Every row belongs to one group in each of 4 separate groupings. Each group adds its own fixed numbers to the row, and there is some noise. The rows also spread widely along 13 directions, which tell nothing about the answers.
Some rows, each with its group in each grouping after it:
[  5   0  11  -2   4 -10   0   4   6   1  -4  -3  -3 -13  -8  13  -3   4
   0  -8  16   1   0   1   5   2  -6  -5  11   6  -5 -12  15   2   8  -4
  12]	kitef J_14 U fopag
[-20   2  -2  -5  -6   5  -7  -1  10  -7  10 -14  -7  12   2  -3   2 -14
  15  -3 -26   4  -2  -2   0 -15  -6  16 -12   4 -14  -6 -21 -12  -2  -5
  -4]	liti J_192 U lutu
[-10   8   0   9   9 -10   3 -22  -4  -3 -12  -5   2  11   4 -13  -1  -2
   2 -11   1 -12   9 -10  15  -2  12   7   8  11   8  14   1  -9  17 -10
   4]	sede J_660 L fimo
[-12  -4   9  14   2   8   9 -10   4   5   6  -3   0  -3   5 -22 -12   9
  -7  -5  -4  -8   8 -18  16  -5   9   9 -10   2   4  16  -2  -9  -4  15
  -8]	minud J_660 Q fopag
[-12  15  11   9   6   0   2  -3  16  -3   3  -7  -5  -7 -15   0 -11  -2
   3 -12   6   4   3  -9   7 -11  -3   6  -6  -5  -3   4  -5 -13   3   5
  -9]	liti J_192 Q Zoto
[  3  16   2   4   3 -15  -2  -4   4 -13  -8  -1   9  -3  -1   3   7 -10
   2  -2  10  -1  11   5   4   4  -7  -2   5 -19   6   2   1   3   6  -5
  -4]	minud J_14 L lakir
[ -1   5   2  -8   8 -16   1  -8   8 -19  -5 -11   6 -14  -7  12   9 -19
  14  -7   0  17   6  -8   0 -20  -8  19  -6  -9   5  12 -11   6  19  -7
   5]	sede J_660 U lutu
[ -9  -7   8   1   8  -8  -6  16   0   3  -4   2  20   3   7   0  -3  23
  16   2   0   0 -14   5  -4  -9 -17  11   1   0  -7 -10  -1  -6   5 -10
 -13]	kitef J_660 U ripa
[ -5  19   3  -1   8 -29  -9  -1   9  -9  -4  -3   5  -2   4   7  10  -4
  19 -13  -3  -5   3  14 -11 -15 -18  12   1  -4   3   3   0   3  15 -21
   3]	liti J_14 L ripa
[-19  -6  -3   2  -1  -5   3   3   4 -12   7 -13  -7   1 -18   6 -12  -4
   5  10 -12   4  -5 -10  -1 -14  -8   6 -10  -2  -6   0  -9  -7   2  11
  -5]	minud J_660 U lakir
[-17  -3   1  11   4  -6   5  -2  -4  -9   3  -9  -8   4 -20   4 -17  -4
   0   2  -5   4 -10  -6  -1  -3  -2  -1   5   2  -1   4  -4 -10   5  10
  -1]	minud J_14 Q Zoto
[ -5  -2  -7  13  19   7   6  10 -17   8  -8  16  17  13  -2  -6 -11  32
  -4  21   6 -10 -10   0   6  15   3  -4   2 -19   6  -6   7  -7  -7   3
 -30]	minud J_660 L fimo
[  5  20  -4   3   0  -4  18 -16   6  -2   0  15  -6 -15  -8  -3  -1 -15
   2  -9   4  -3   6   6   1   0  -1   1  -3  -8  12  11   2  13  -6   5
   7]	kitef J_660 Q lutu
[ -8  -9  -5  -6  -1  -3   2  -5  -1  -8   6 -13 -21  -2 -13  14   3 -18
  -8   5  -3  13   2  -2   1  -4   2   4  -4  -2   0  10  -6   0   1   0
   6]	minud J_192 Q fimo
[ -6  26   3   3   3   3   5   4  13  -2  -1  13   8   5  -8   4  -6  -2
  10  -3   3   1  -5   5   5   3 -14   3  -2 -18  -7 -15  -6 -11 -10  -3
 -19]	minud J_660 U ripa
[ -2   1 -10   2  11 -14   2  -5 -12  -4 -11   4  -7   3  -1   0  14   2
  -6   1   9  -6  -2   6   4  14 -13   4   9 -18   7  17   3  -2  -4  -9
 -10]	minud J_660 U lutu
[ -2   1  -4   7  -3  18  15 -15  -6   0  -5  12  12  -2  -2 -21 -13   7
   8  -1  -8  -9   0 -11   5  -3  12   8  -3   3   3   3  -2   4  -6  13
   0]	kitef J_660 U Zoto
[ -8 -28  -8   3  -5  -9   2   4 -15  11  12  -3  -5   4  11  -7  -9  12
   2   9 -19 -12  -6  12 -10  -6   2  -2  -3  20   3   4  10  12  -3   7
  15]	liti J_14 U fimo
[  3  12 -13  -6   4   7  14 -12  -3  -5  -1  20  -8  -6 -15   4   0  -7
   6  -5  -3   1  -2   8  -7  -4   4  10  -7  -9   8   4  -2   9  -9  -2
   2]	sede J_192 U Zoto
[-14 -13   4   9   8   6   6   3 -11   4   1   9 -12   0  -9   0  -2  14
  -9  -5  10   7 -13  -4   5   5  -8   7   1  -2  -6   8   0 -17 -10   4
 -15]	minud J_192 U lakir
[-16 -17  -5  -7   4   7   0  -4  -1 -17  -2 -22  -6  -2 -19   7  -9  -4
   3  10 -11  11  -7 -26   5 -15   9  18  -5   4  -7   7 -16 -10  12   5
   0]	sede J_660 Q ripa
[ -3   2  -4  -6   1   3  11  -5  -6   5   5   5 -23   2 -13  16  -6  -9
  -6   2   2   9 -12   8   1   3   4  -3   7  18  -7  -9   3  -1   3  -7
  13]	minud J_660 Q lutu
[ -8   7   4   2  14  -3  -5   4   7   2  -2  -3 -10  -4  -5   3   1  12
  -3  -8   8  -7   2  -7   7  -7  -3  11  -5  -3  -5   2   2 -11   3  -8
  -7]	liti J_14 Q fimo
[-5 -2  0  2  3 -5  4 -3 -2 -2 -2 -8  9  2 -3 -3 -7  5  4  7 -5 -3  2 -5
  4 -5  0  4 -1  0  2  0  1  4  6  1 -3]	kitef J_660 U Zoto
[ -4  -3  -7  -4 -10   7  -5   3   4  -2  -2  -5   3   6   9 -12   1   3
   5  10 -11 -14   1   0   7   8  -3  -2   2  -3  -9 -11  -3  -2 -10   4
   0]	minud J_660 U lutu
[  5  14  -3  -1  -1  -3   2  -4  -1  -7  -8   2  -5   2  -6  10   5  -9
  -4   4  12   5  -1   9   7  18  -5 -12  16 -11  -3  -9   1  -2  -5  -6
  -1]	minud J_660 L Zoto
[-2  7  4 11  8  1  7 -4 -7  2 -3  9 21  9  6 -5 -2 -2  8 -4 -1  7  1  4
  3 -1  2  8  0 -6  3 -1 -5 -1  3 -4 -9]	liti J_14 U fimo
[  0  -8   3   1  -4  -3  -4   8  -1  -5   3  -1   4  -3  12   0   8   3
   4   2  -5   4  -3   7  -3   4 -12   1   1 -10  -3  -5  -6   1 -12   1
  -4]	kitef J_14 L fopag
[-16  -9  -3  18  -3   3   2   2   0   1  11  -6   3   7   6 -25 -16  15
  -6  13 -18 -25   6  -8   9  10   2  -9  -7 -12   5   5   0  -5 -17  25
 -15]	minud J_14 L fopag
[ -3 -18   6   0 -16  -1   2  -2  -2  14  14  -7  -1   3  25 -15  -3   4
  -4   1 -11  -4   3  11   4  -1   5  -3  -1  22  -2   2   0   6  -6   1
  13]	sede J_660 Q Zoto
[  2  25   1  -2  -3  16   5   6  13   4   9  10  -7   5 -10  15 -13 -10
   1   4   0   4   0   9   7   7   5 -12  -2   1 -15 -36  -1  -4 -10  -1
  -1]	liti J_14 L fimo
[ -5   5  12   8  19   8   3  -6  -5  -2 -11  -4  14  -2  -7   3  -7   6
   0  -3  15  18  -1 -25  18  -4  10  13   4   2  -3   0  -4 -15  23  -4
 -14]	liti J_660 L lutu

New rows. What belongs after each?
[ -4 -22   2   1 -11   1   1   8  -2  -4   6   0   2  -7   7  -4  -1   4
   9   6  -7   6 -12   6  -7  -1 -13   1  -1  -1  -4  -2  -5   0 -15  12
   3]	minud J_660 U fopag
[  0  11  21   0   5   4   5   0   7  12   6   2  -7  -4   2  14   0  -3
  -6 -16  19  24  -3   3  11  -5  -3   6   2  14 -13 -10  -2 -12   6 -15
   0]	liti J_660 Q Zoto
[ 1 -8  4  2  0  3  4 -7 -7  1 -1 -2  8  7  9 -6  4 -5 -2 -2  1  9  2  4
  6  4  7  4  4 -2  6  7 -7 -2  1 -5  0]	sede J_192 Q fopag
[ -9   7  -2   0  11  16   7   4  -3  -3   3   9  -2   6 -18  10 -10   6
  -2   5  -3   7  -5 -10   4  -7   4  13 -12  -6 -10 -13  -7 -10   0  -1
 -17]	minud J_14 U lakir
[ -5  -2   3   0   2 -10   3  -3  11  -6   6 -16  -4  -9  -4   1  -2  -5
  -3   2  -2   1  10  -9   8 -11   0   6 -10  -6   7  12  -4   1   4   6
   0]	sede J_660 Q fopag
[ -9   1  -3   1   2  30   2  -4  -3   1  -6   0  16  20  -7 -11 -18   7
   5  14 -11  -5   1 -17  14   2  23   5  -3   4 -10 -21  -5 -11   3   4
 -11]	minud J_192 U fimo
[  1  -7 -10   3   8   1  13 -16 -27  10  -5   4  -6  14   3  -1   2   2
 -17   9   5   0  -1   3  10  16  18  -2  12   9   8  12   9   4   4 -10
   1]	liti J_660 L ripa
[  6   7   4  -4  -2 -18  -2  -6   8  -4  -7   2  -1 -13   2   3   9  -3
   7 -17  12  -7   9   9   0  -6  -7   4   6   5   1   2   9   9  10 -11
  19]	sede J_14 U lakir
[  0  17   1 -13  -6   5   5  -8  18   4  11  -7 -26   2  -8  14   0 -22
 -10  -7   0   3  14   4  15   2   8  -5  -4   8  -8 -15   1  -1  -3 -10
  12]	sede J_192 U fopag
[  1  -3  10  -2  -5   1  -7  17  12   4  10   6   3 -12  15   0   6  11
   4  -7   1   5  -3  12  -4  -5 -18   7  -9  -9  -9  -8  -8  -1 -17  -1
  -5]	sede J_14 Q Zoto
[  6  20  -2  -7  15   2   7   4   3  -3   6  16  -6  -8 -11  22   3  -3
   4  -3   2  13  -2   8  -9 -11  -2  12 -14 -11   0 -11  -2   5  -1 -13
  -7]	liti J_14 L fopag
[-10  15  22  11   5  -1  -2   7  19   8  11   8   0 -10   9  -2  -4   7
   2 -21   7   3   5  -3  10 -10 -12   8 -12   1  -8  -6  -2 -14  -2  -1
 -11]	minud J_14 L fimo
[-12  -6   6   6   7  -4  -1  -8  -5  -2  -5  -2  -2  -1   0  -5   1   8
   3 -13   4   3  -2  -7   4 -10   3  13   1  10   1  11  -3 -10  12  -7
   0]	sede J_192 L lakir
[-14   5   1   3  -4 -20  -1   1   8  -3   5 -14   0  11   0   2  -4 -10
   5   4  -9  -5   1   8   4   0 -14  -3   2  -3  -2   0  -1  -3   2  -4
  -3]	minud J_660 U ripa
[ -6  -5  -7  -5  -1   4   0  -7  -7  -3   2  -8  10  12  16 -12   8  -5
   0  11 -19  -1  11  -6   7  -4   5  16 -12  -7   1   7 -12   4   3  -5
  -8]	minud J_660 U lutu
[ -5   1   2   2  -1  -8   0  -8   2  -6   1  -9  -9  -5  -1   0   5  -9
  -1 -11   1   2   6  -2   2  -9  -1  10  -2   2  -2  11  -5  -2   4  -3
   7]	liti J_14 Q lakir
[ -6  -9   6   2   3 -20   4  -3  -1  -2   9 -15   2  -9  -6   8 -11  -7
  -4   4  -3   4   7  -3  -2 -14   4   4  -6   6  10  14   7  12  20   4
  10]	minud J_14 Q ripa
[  3   0   3   7  -7  -4  -1   1  -1  -6  -3  -5  15   0   6  -6   3  -6
   4   2   3   3   4   8   2   5  -4  -4   5 -12   2   1  -6   2  -4   5
  -2]	liti J_14 Q lakir
[ -2  11 -13  -2  14   3  -2 -10  -7   1 -15   4  -5  12  -4 -10   3  16
   1  -2  -1 -29   4  -4   7   6   9   9   5  -1   0  -2   9  -5   3 -15
  -2]	liti J_14 U fopag
[  0 -12  -6  -7   3 -10   1  11  -6  -5   8 -18  10   4  -1  13   0  -2
  -5  27 -11  12   4   4  -1  -3  -5   1  -9 -17   3  -1  -4  13   1   0
 -11]	kitef J_660 U Zoto
[ -4 -24  13   4   2   9  -8  -3  -7   7 -12 -25  11  10   9  -8  -4  10
 -14   4  16   4   6 -19  28  13  22  -4  18  16  -7  -3   4 -15  18  -3
   2]	sede J_192 Q fimo
[ -2 -24   4  -3   3  -2  -2   8 -11  -1   0  -6  -7 -12  -3  13  -3  14
   1   5   8  16 -16  -2  -6  -6  -5   2   6  14  -8  -2   4  -2   5   1
   8]	liti J_660 L Zoto
[  3   4   8  -4 -19  12  -3   3  14   0  -3  -2   7  -1   9  -4  -2  -8
  17  -2   0   5  -4   8   4   0   0  -5   8  12 -17 -27  -8  -4  -6   0
  14]	liti J_660 Q fimo
[ -1   4 -21 -17  -4   7   6  -4  -6   0   6   4  -1  17   1   4  -4  -8
  11  19 -28  -8  -2  14  -6  -6  12   5  -9   9  -2 -18  -6  15   2 -12
  10]	sede J_660 U lutu
[  9   6   3   0   6  20   8  -2   3   1  -2  -1   5 -12 -15   5 -14   0
 -15  10  14   4  12 -21  20   9  21  -4  -1  -6  -2 -10   7   4   7  13
  -2]	minud J_14 Q lutu
[-2 -3  2  0  1 11  4 -2 -1 -4  1  4 -6 -6 -5  2  0 -2 -2 -5  1  6 -1 -8
  5  0 -1  9 -2 -4 -5 -2 -3 -4 -8  3 -1]	minud J_14 U fopag
[  0  -5  -3  -7  -2   0   0   2  -3   7   7   8  -1   3  12   2  10  -1
   3   0  -6   4   1  16  -7  -5  -5   9  -9  -2   0  -1  -1   8  -7 -11
   1]	minud J_192 U fimo
[  6   9 -21 -16  18 -14   2   6 -13  -9  -8  10 -13   6 -17  28  15  -2
   2  11   0   1 -10  21 -16   3 -13   8   2 -20   5  -5   3  10  -2 -26
  -3]	kitef J_14 U fopag
[ -7  -1  11   8  -3  -2   2  -5   0  -3  -5   0   4  -3   2  -2  -3  -2
   5  -9  10   9  -7  -3   8   5  -6  -1  14   6  -6  -1  -2 -11   3   1
   1]	minud J_660 L ripa
[10 -4 -1 -5  3  7  6 -1 -8  1  0 11 18  1 12  3  6 -4  4  3 -3 12  5  6
 -1 -3  7 12 -7 -5  4 -3 -5 12  0 -8  0]	sede J_14 U fimo
[ -2   5  -3  -4   6  -1  10  -1  -6  17  14   8 -16  11   1   8  -2   3
 -12   3  -5  -3   0  19  -2   1   5   1  -8   7   5  -2   7   6  -5 -14
  -2]	kitef J_192 Q fopag
[  0 -10   0  -3  -5 -13   2  15  -6  15  18   1   0   9  15   9   0   7
  -7  16  -6   5  -4  28  -5   5 -13 -10  -4  -1  -1  -9   6  12 -10  -6
  -4]	minud J_660 U Zoto
[  4  19   6   0   8 -11   7   6  11   6  14   7   6  -5   1  11  -1  -2
  -6   0   4   4  13  13   1 -10  -4   5 -19 -15   7  -2   0  10   1  -8
 -11]	sede J_14 Q lakir
[  3  -4   8   1   7   3  -6  -5  -2  -5 -10  -9  -2  -8   3   4  10  -1
 -13  -6  18   8  11 -17  19   8   5   5   8  -4  -5   4   1  -7   8  -5
  -1]	minud J_14 L fimo
[  2 -11  -2   2   6  -7   4  -1 -10   2  -8   3   2  -5   1   0   2  10
   2   2  10  -1  -5   3   1   2  -4   1   6  -1   4   6   8   3   1  -1
   2]	liti J_660 U fimo
[  6   6   3   6  13 -19  16  -8  -3   0   6  16   1 -20  -5   7   1  -5
   6 -15   6   8   4   9 -12 -17  -9  14 -11  -8  20  23   7  18   4   1
   5]	liti J_14 U fopag
[-11 -11   8   1  10   0  -5   5  -3   1   4  -4  -4  -1   4   6   5   7
  -1  -3   2  13  -3  -6   2 -10  -5  14  -8   0  -4   5  -6 -11   5  -8
 -10]	minud J_192 L fimo
[ -8  -6  10  11  -6  13   5  -9   1  -1  -2  -1   5  -3  -4 -13 -12   0
   1  -7   4   4   0 -12  12   4   5  -1   6   4  -5   1  -1 -10  -3  15
   0]	minud J_192 U Zoto
[  0   0  -4   3   8 -13   3   2 -17   2 -12  17  -3   7  -9  12  -2   5
   7  -3  12  -1 -22  21  -8  15 -10  -8  26   7  -2 -11  13  -1   4 -12
   9]	minud J_14 U lutu
[ -1  -2   8   6  -4   2  -9   0   0   0  -4 -13  21   8  16 -12  -2   1
   4   4  -2  -3   8  -5  14   8   8  -5  10   4  -7 -13  -1  -3  10   1
   1]	liti J_14 L lutu
[-10 -26  -9  -6 -14  14 -10  14 -11   1   1   5  -2  13  21 -12  10  14
  11  10 -19  -2 -22  11  -5   9 -16   6   5   4 -19 -13 -15 -10 -25  -1
  -3]	minud J_660 U lutu
[  5  24   2  -3   7 -15   8  -8   8  -6   0  15   2 -14 -11  10   0  -8
  11 -12   4  -1   7  12 -13 -21  -3  14 -11  -3  10   3   4  15  14 -11
   9]	minud J_14 Q lakir
[  3   7  -4  -3   2  15   6   6   1 -17  -3  13  -3 -14 -24  19  -5  -7
   5   7   7  17 -12  -4  -3   6  -6   1   0 -20  -8 -14  -8  -2 -13  11
  -7]	minud J_14 L ripa
[ -2 -19   8   2  -2 -22  -3  -6  -6   5   4 -10   5  -6  18 -10   0   7
   6  -6  -7  -9   6   6  -9 -17   3   9   0  23  10  15  11  14  20  -6
  24]	minud J_14 Q fopag
[  1  -6  -2   5  12  -6  14  -4 -10  -5  -4   7  -3 -11 -13   7   0   0
  -4   2  11  10  -7  -2   1   4  -7   3   3 -14  10  14   4   2  -5   6
  -6]	kitef J_660 U fopag
[ -5  -4   0   3   8  -3   4  -3 -12   1  -3   2   4   4  -3   0  -5   8
   0  -1  -1   0  -4  -1   1   0   1   6   5   4  -1   1   4   1   4  -5
  -1]	kitef J_14 U Zoto
[  5   7  -1  -4   3  14   0   0   3   2   0  -3  14   7   6  -4  -1   2
  -1   7  -5  -3  13  -7  11   2  12   7  -8  -8  -4 -14  -2   2   0  -3
  -8]	liti J_14 U fopag
[ 3  1  9  2  7 -6  9  4 -1 11  5 -1  9  4  1 13 -9  0 -8  9 12 12  1  8
 10  3  6 -8  1  1  4 -8  5  3  9 -6 -4]	sede J_660 Q fimo
[  2   1   4   7  -2   7   8 -21  -2   2  -9   4  14  -3  11 -24  -2   4
   2 -12   3  -9  12 -12  15   0  13   9   3   6   5  13   2   2   4   4
   6]	sede J_660 U Zoto
[ -2  -3  -2   6  19 -21  11  -5 -18   8   2   5  -4   4  -4   9  -3   4
 -12   0   7   1  -3  10   1   1   5   2   4   3  17  18  11   7  15 -10
   0]	sede J_14 Q lutu
[  3  -3  -2  -5  -6 -12  -5  -7   4  -9  -6  -8  -1 -10   1  -3   7  -4
   3  -4   1 -11  13  -2   1  -6  -2   5   2   0   0   5   6  10   7  -1
  15]	minud J_14 U lakir
[  1   3 -16 -12  -5  15  -2  -5   0  -6  -9  -6  14  11  -1 -11  -7   7
  12  20 -20 -18   6  -7   2  -3  15   4  -3   1  -7 -21  -2   9   2  -3
   3]	kitef J_660 U Zoto
[ -2  18  -2  -5   2   5   9  -5   8   5   6   2   0   9  -2   0  -8  -3
   2   6 -11  -8   6   4   4  -7  10   4 -10   5   0 -14  -1   4   2 -10
   0]	kitef J_660 Q fopag
[  0   4  -4 -10  12   8  -7  -7  -5   0 -12  -7  -1   7  10  -4  20   9
  -7  -4   5  -2  11 -12  14  -1   4  24  -2  -5  -8   6  -4  -8   5 -24
 -10]	liti J_660 U Zoto
[ 10  31  -7 -17  -6   9  -1  -3  29  -9  -2   0  -5 -13 -10   6   1 -12
   6   6  -1 -13  20  -3   7  -7   6   3 -15 -15  -5 -19  -1  11  -3  -2
   6]	minud J_660 Q fimo
[  3   8  -6  -4 -16  11   8  -9   4   1  11  -1  -4  12   8  -4   6 -25
 -11   8  -9   4  14  14  11  14   9  -7  -6 -12   1  -3 -13   5 -18   1
  -2]	sede J_192 Q lakir
[ -5   8  -4   4   8 -12   2  -3   2  -6  -7   8   2  -8 -12  -2  -5   6
   9  -7   2 -15  -1   0  -4  -5  -9   8   0  -8   6   7   9   4   3   1
   0]	minud J_14 U ripa
[ -3  -3   9   5   3   8  -2  -3   2  -2  -6  -1   5  -8   0  -6  -2   4
   0  -9   9   2   3 -17  14   3   1   7   5   0  -8  -1   1  -8   4   5
  -2]	minud J_14 U lutu
[  1  -1  -6   1 -11  24  10  -5 -12   3   6  -4   7  23   1  -1  -9 -13
 -17  23  -8   7   7   1  16  22  24 -12   4  -2  -7 -18  -8   0  -8   5
  -5]	minud J_14 Q lakir
[ -8  -8   1   7   0   4  -2   3  -5  -1  -3  -3  -6   8  -2  -4  -4   6
  -4   2   2  -4  -9   0   7  15  -2  -6  13  -1  -7  -5  -1 -13  -9   4
  -2]	minud J_14 Q fopag
[-14   3  -1   8  -1  -6   6   0   1   2  -2   3 -26   1 -14   1  -5   5
  -6  -6   9  -8 -14   6   6  11 -13  -8  11   3  -8   0   2 -17 -14   1
  -3]	kitef J_660 Q lakir
[ -2  -3  -6   0   7   0   8  -8 -11  -8  -4  -3  -2   0  -8   6   5  -7
  -2   3   2  15  -2  -4   2   0  -2  10   2 -11   2  13  -7   0  -1  -2
  -6]	liti J_660 U Zoto
[-12 -10  16   4   7   9   1   9  -1   6  10  -3  -6   3  -1   9  -7   7
  -8  -6   3  18  -8 -10  11  -2  -4   9  -4   8 -15 -10  -4 -18   0  -2
 -10]	minud J_14 U fopag
[ 10  -6  -7  -5   0   6   2   1   2  10  -1   5   1 -14   4  -9  -6  20
  -7   8   2 -27  15  -6   7   2  13  -3  -8   2   3  -7  21  19  -3   8
  10]	kitef J_14 U fimo
[  4   0  -7  -9   1  -2   2  -2   5  -5  -4  -6  -6 -14 -11   6   0   1
   0   6   5  -6   5  -6   3  -3   0   4  -3  -5  -1   1   7   9   0   3
   6]	liti J_660 U ripa
[  3 -12 -10  -9  -1  19   1   3 -12   5  -6   2  -1  11   8   0   7   9
  -8  16  -2  -1  -2  -2  11  15   7   2   2  -2 -11 -13  -3  -2 -13  -7
  -7]	kitef J_660 U fimo
[ -7  -9   7   5  -2   8  -3   4  -2   2   5  -5   1   1   5  -4  -3   7
  -5   4   1   7   0  -4   7   5   0  -1   0  -2  -6  -3  -3  -8  -5   5
 -10]	minud J_192 L Zoto
[  2  -2   5   7   9   5   0   2  -5  -2 -12   4  17  -3  -1  -2   0   8
   5  -2  12   4   0  -8   7   5   0   4   6 -10  -1  -3   2  -5   1   2
  -8]	liti J_14 U fimo
[-8  1 10  7 -4  1  3  0  5  1 10  5  1 -6  3 -2 -9 -2  4 -8 -4  5 -2  0
  2 -4 -5  3 -4  5 -5 -3 -3 -3 -4  7  0]	minud J_14 L ripa
[  7  11 -22 -14   8  10   2  -8  -5  -5 -18   2  10   7 -11  -5  -1  14
   4  20  -6 -26  11  -8   4  -3  19   9  -5  -6   2 -13   7  13   9 -12
  -1]	kitef J_660 U lakir
[  0   9   2   3   4  -8   0  15   8   4  10   5  11   0   4   3  -2   8
   7   6  -6  -5   1  15  -5  -3 -14   0 -12 -19   3 -10   1   5 -11   1
 -15]	liti J_14 U fopag
[ -1 -19   2  -4  -5  -5   1  -4  -6   2   0  -7 -12 -11   2   4   1   4
  -4   0   4   4  -6  -2   3   1  -1  -2   9  19  -5   3   8   4   3  -1
  17]	kitef J_660 L ripa
[-10 -11  11  11 -15   4  -4  -9  -4  -1  -4 -11  29  15  18 -22 -11  -4
  16   0 -11   0   0  -1   6   2  10  -3  14  18  -4  -8  -6  -5  12   5
   7]	minud J_192 L ripa
[ -9  -6   7   6   0   2  10  -5  -5   7   3   7   6   4   1  -7 -18   8
  12  -2  -7   0 -13   4  -5 -12   6   4   1  24   1  -6   2  -1   8   0
  10]	minud J_660 Q fopag
[  0  -4   3   3  -9  17   3   0   4  -7  -5   3  -1 -11  -4  -6  -3   2
   6  -3   6   8  -9  -6   3   3  -4   2   5  -4 -11  -5 -10  -8 -16  13
   0]	liti J_660 Q Zoto
[  4  10  -8  -3 -12   6  17   5  13   6  23   8  -4 -10  -9   4 -17  -6
  -3  18 -11  -4   9  11  -1  -6   3 -11 -24  -9   2 -14   4  19 -18  20
   0]	liti J_660 U lakir
[  3  -4   9   4  -1   9  -3  -1   9 -11 -11  -1  14 -19  -3  -9  -4   8
   9 -10  11   1   4 -19  10  -3   0   7   4  -6  -5  -2  -1  -4   0  13
   3]	sede J_14 U Zoto
[ -5  12  -4   1  10 -13  -5  -2   3 -16 -13 -11 -14  -3 -22  12   4  -5
   0  -5  13  -1  -3  -2   2   4 -10   2  13 -14  -3   4  -1 -10   4  -7
  -2]	liti J_14 Q Zoto
[ -3 -13   5   4  -7  -5   1   5   1   7  14  -8  12   2  15  -7  -4  -2
  -2  12 -10   3   9  10   0  -4   3  -2 -11  -4   8   5  -1  11  -1   7
  -1]	minud J_192 Q fimo
[  8  -2   1  -5  -2  -2  -1  -2   5  -2  -4   0  -7 -10   2   1  11  -2
  -4  -5  12  -1   5   7   4   7  -2  -1   4  -9   5   5   2   3  -8  -3
   6]	sede J_192 Q fopag
[ -5  -3   3  -3  -2 -12 -15  -8   7 -22 -18 -24  21  -1  -1  -6   0  -8
  26  -1  -4  -3   4 -12   1 -12   5   6  13   7   0  -4  -6   0  30  -4
  15]	sede J_192 L lutu
[  1  -5 -11  -6  -9   1   0  -2 -13  -8 -10   7  13  15  -1   1   3  -5
  18  11  -9   1 -10  20 -13   4   0  -1  11   1  -3 -15  -4   6   1  -9
   9]	minud J_192 U lakir
[-11   6  -5   1   2   4 -10   4   6  -9 -10  -1  -8   3  -8  -4   1   9
   9  -1   0 -13  -9  -2   4   8  -9  -1   9  -7 -10 -10  -3 -15  -6  -1
  -7]	minud J_192 L lutu
[ -5   0 -13   0  12 -13   2  -1 -15  -4  -9 -13  10  25  -8   6  -4   1
   2  23  -6  -7  -4   7   1   8   4  -5  10  -9   6  -5   3  -1  11 -12
  -9]	liti J_660 U fopag
